The first 7 rows are patterns. Each new row is the sum of 2 different patterns, raised or lowered, with some noise. Before adding, each is slid sideways (what falls off one end comes back at the other) and multiplied by a number that may be negative. Names go in the order of the patterns.
Known rows, each followed by the names of its patterns:
[-0.870, 2.980, -1.479, -1.918, 0.765, -2.356, 0.174, -2.332, -0.889, -1.191, -0.356, -2.836, 0.888, 2.534, -0.666, -1.842, 1.130, 2.861, 1.143, -1.962, 2.705, 1.752, 1.941, -2.686, 1.889, 0.507, -1.930, 0.614, -3.018, 2.789, 1.072, -1.749, -0.789, 0.045, 0.196, 2.484, -0.372, 2.121, -1.146, -1.989, 0.595]  (0)
[-1.852, -1.876, 0.774, 2.242, -0.064, -1.415, 2.660, -1.295, -1.264, 1.043, 1.700, 2.523, -1.550, -1.969, -0.218, 2.783, 0.256, 1.189, -1.047, 3.002, 1.972, 0.022, -2.887, 0.152, -1.642, -2.395, -0.691, 0.162, -2.467, -1.400, -2.411, 1.956, -1.632, -1.791, -1.032, -1.388, 1.509, -2.660, -1.964, 1.505, 2.781]  (3)
[1.131, 0.220, 1.152, 1.334, 1.981, -2.837, 2.616, 1.264, -2.745, -0.036, 1.170, 1.399, -2.300, -0.235, 1.615, -0.544, -1.689, 1.233, -0.215, -0.955, 0.472, -0.978, 1.308, -2.382, -1.719, -1.519, 2.443, -0.485, -0.009, 1.838, -0.093, -1.169, 2.274, 0.591, -2.098, -2.516, 1.777, 1.823, -1.705, -2.905, 0.621]  (4)
[1.283, 1.744, -1.911, 0.050, 0.723, 2.240, 0.480, 0.522, -1.590, -1.074, 1.187, 1.344, -1.884, -2.039, -2.301, -0.825, -2.027, 1.149, -0.090, 1.103, -2.468, 2.883, 1.595, 2.297, -3.016, -1.547, -0.722, 2.338, 0.289, 1.587, 1.616, 0.750, 0.410, -1.172, -0.809, -0.329, -0.842, -2.022, 1.541, -0.486, 1.698]  (5)
[2.952, 0.709, 1.472, -1.732, -2.729, 3.019, -0.965, -2.769, 0.895, -0.712, -2.751, -2.105, -1.987, -1.784, 1.650, 1.968, -2.480, 1.881, -1.701, 2.585, 0.244, 1.859, 1.833, -1.606, -1.597, 1.998, 0.087, -0.056, -2.805, -0.172, 2.360, 2.593, 1.684, -2.635, -1.768, 1.451, 2.748, -1.678, -2.142, 2.324, -2.808]  (1)
[2.310, -0.458, 2.689, -0.078, -2.666, 0.809, 2.638, 1.808, 0.419, -0.859, -1.148, 1.132, -2.726, -1.050, -0.888, 0.409, 1.569, -2.627, 2.294, 0.486, 2.667, 0.711, 2.455, 3.005, -2.046, -2.839, 0.533, -1.713, -1.840, 0.805, 2.726, 0.294, 2.883, 0.570, 2.094, 0.368, -1.313, -0.758, -0.536, 1.467, -2.102]  (6)
[-0.027, -2.248, 1.541, -1.202, 2.260, 1.415, -2.858, 0.181, -2.729, 2.524, 0.996, 1.318, -0.376, 0.830, -2.094, 0.112, -0.490, 2.835, -2.157, -0.135, 0.755, 0.946, 2.485, 0.002, -1.048, 0.975, 0.518, -0.765, 0.923, -0.102, -0.582, 1.957, -1.605, 1.252, -1.466, -2.516, 0.347, -0.558, -1.557, -0.805, -2.826]  (2)

New rows. What belongs after each?
[-0.251, -0.578, -5.680, -3.098, -1.033, 0.327, -1.165, -1.308, 1.089, -2.510, 2.910, -0.786, -1.203, -2.576, -5.536, 1.208, -2.911, -3.420, 0.939, -1.117, -3.231, -4.077, -1.644, -4.520, 0.649, -0.387, -3.176, 2.355, -3.242, -0.418, -1.866, 0.169, 0.920, -1.701, -3.556, 2.964, -0.330, -0.773, -4.015, -2.533, 2.970]  (1) (6)
[2.551, 3.617, 0.239, -0.606, 0.078, 4.458, -2.799, -0.683, -1.052, 5.621, 1.273, 1.223, 1.274, 0.719, 2.482, -1.670, -0.183, 2.433, 2.825, 2.213, 1.639, -0.063, 2.673, -1.170, 2.206, 1.873, 0.059, 0.677, 0.433, 1.866, 2.173, -0.840, 2.570, 0.816, 3.937, 2.683, 1.665, 0.788, 4.645, 2.024, 1.050]  (0) (5)
[2.957, 3.197, 4.964, 1.138, -0.935, 0.855, 2.193, 2.951, 3.259, 1.999, 0.706, -2.054, 4.518, 3.053, -0.634, -0.868, -2.390, 0.697, 0.761, 1.057, 0.662, 3.214, -1.343, 4.203, 3.211, 2.033, 0.048, -0.795, 1.896, 5.528, 1.106, 3.075, 4.219, 3.201, 3.934, 0.630, 2.448, -0.235, 1.546, -2.573, 1.864]  (5) (2)
[-0.328, -0.837, -2.849, -0.868, -0.127, -1.127, 0.823, 1.338, 0.910, -3.352, 0.574, 2.990, -0.343, 0.543, 0.417, 3.383, 0.221, 1.209, 0.895, 1.935, -0.355, -2.830, 2.406, 2.681, -0.101, -3.831, -1.085, 1.870, -3.265, -1.344, -0.760, 0.863, -1.669, 0.992, 3.284, -1.304, 1.375, -0.997, 0.576, 0.873, 0.319]  (0) (4)
[-0.089, 0.641, 0.280, -3.566, 0.339, 0.910, -1.648, 1.291, -3.011, 3.520, 1.350, 1.478, -0.927, -0.651, 0.644, -2.513, -0.823, -0.002, -2.249, -2.220, -2.059, 1.905, 4.123, -0.440, 0.357, 2.019, -0.434, -3.119, 0.715, -2.718, -0.732, -0.076, -1.044, 1.983, -0.787, -1.001, -0.952, 1.471, -3.271, -0.505, -4.384]  (6) (2)
[4.775, 2.659, 1.226, -0.146, 1.222, 1.984, 0.884, 1.545, -0.385, 2.060, 2.828, -0.216, 2.895, 2.361, 2.829, 1.362, -0.093, -0.080, 2.337, -0.745, 0.736, 0.874, 2.412, 4.075, -1.944, 3.659, 0.833, 2.911, 0.899, 4.976, 3.973, -0.705, -2.386, 1.536, -1.058, 0.493, 2.811, 3.261, 0.966, 5.121, 3.471]  (5) (6)
[-0.328, 1.630, 2.107, -0.294, 1.187, 2.653, 0.998, 1.625, -3.301, 2.194, -0.065, 0.626, -0.663, -1.932, 0.430, -0.850, -0.592, -1.354, 1.034, 1.824, 0.075, -2.822, -2.304, 0.336, -4.516, 0.195, -0.743, -1.694, -1.236, -2.213, 1.055, 0.440, 0.802, -4.021, -0.469, -3.151, 0.433, -1.377, -2.434, -1.996, 1.204]  (3) (6)
[-1.042, -0.900, -0.214, -2.792, -2.143, -0.477, 0.194, -0.531, -1.055, -2.288, 1.523, -1.278, -0.852, -1.769, 1.941, -2.119, -0.888, -0.406, 0.918, -3.548, -0.961, -2.096, -0.319, -1.792, 0.801, -1.045, -1.864, -3.680, -1.389, -0.436, -0.641, 1.171, 0.557, 0.635, -1.847, 2.181, -1.112, -2.074, -2.371, -0.701, -1.517]  (4) (5)
[1.108, -1.374, -4.014, -0.360, -2.144, -1.536, -0.897, 2.645, 1.712, 1.923, -1.042, 2.324, 2.199, -0.420, -1.723, 1.067, 1.984, -0.654, 0.270, 0.954, 2.239, -1.192, -1.539, -1.208, 3.770, 2.291, -0.777, -1.049, -0.955, 0.826, -0.627, -0.689, 0.783, -0.546, 0.069, -1.702, 1.342, 2.425, 0.890, -0.430, 2.581]  (0) (6)
[5.866, -0.507, -1.367, 2.568, 6.222, 3.442, 3.807, 2.621, 2.096, 3.182, -0.994, 0.608, 0.956, 1.694, 1.384, 1.017, 3.360, 3.372, 4.953, 4.231, 2.234, 4.113, 0.878, 1.690, 2.800, 0.813, -0.386, 1.855, 5.282, 2.860, 2.677, 0.387, 1.530, 1.277, -0.696, 2.073, 1.396, 3.702, -1.655, 5.691, 2.778]  (5) (6)
[3.444, 2.621, 5.363, -0.152, 3.679, 2.036, 3.439, 2.213, 2.386, 3.101, 3.022, 1.258, 0.242, 2.835, 2.726, 3.144, 3.350, 3.336, 4.068, 1.342, 0.381, 1.938, 3.826, 0.069, 1.515, -1.217, 2.311, -0.564, 1.702, 2.592, 6.159, 3.003, 0.967, 3.761, -0.055, 2.771, 3.154, 1.940, 2.119, 2.198, 0.566]  (6) (2)
[-0.885, 5.340, 0.610, 1.400, 0.888, 1.287, 0.316, 4.721, 3.077, 1.780, -2.177, 4.134, 4.181, 3.390, 2.874, 1.573, 2.169, 2.796, -1.850, 0.168, -0.245, 1.174, -1.955, 1.567, 1.991, 2.850, -3.710, 2.060, 0.464, -1.755, -1.187, -2.003, 3.564, 3.368, 1.123, -0.680, 2.246, -1.314, 2.161, -3.324, -2.336]  (3) (5)
[0.162, -0.141, -1.282, -2.088, -1.848, -2.171, -3.379, 1.132, -3.288, 1.100, 1.116, -2.275, -2.493, 0.567, -0.842, -1.063, -3.373, 1.342, -0.934, -3.274, -3.058, -1.453, 1.758, -2.595, -1.897, 0.332, -1.569, -3.078, -1.234, -0.933, -3.921, -1.671, -2.209, 0.514, -0.858, -2.027, -1.471, -0.720, -0.803, 0.127, -2.594]  (0) (4)
[-3.444, -1.610, 0.128, -4.850, -1.795, -0.873, -2.709, -0.453, -0.724, -0.487, -2.241, -2.805, -1.436, 1.265, -2.136, -3.106, -0.890, -3.579, -1.870, -4.512, -1.928, -3.159, -2.982, -1.138, -2.404, -4.857, -2.585, -1.906, -1.343, -3.770, -0.284, 0.529, -4.942, -1.304, -3.249, -0.433, 0.000, -1.401, -0.243, -0.271, -2.196]  (4) (2)
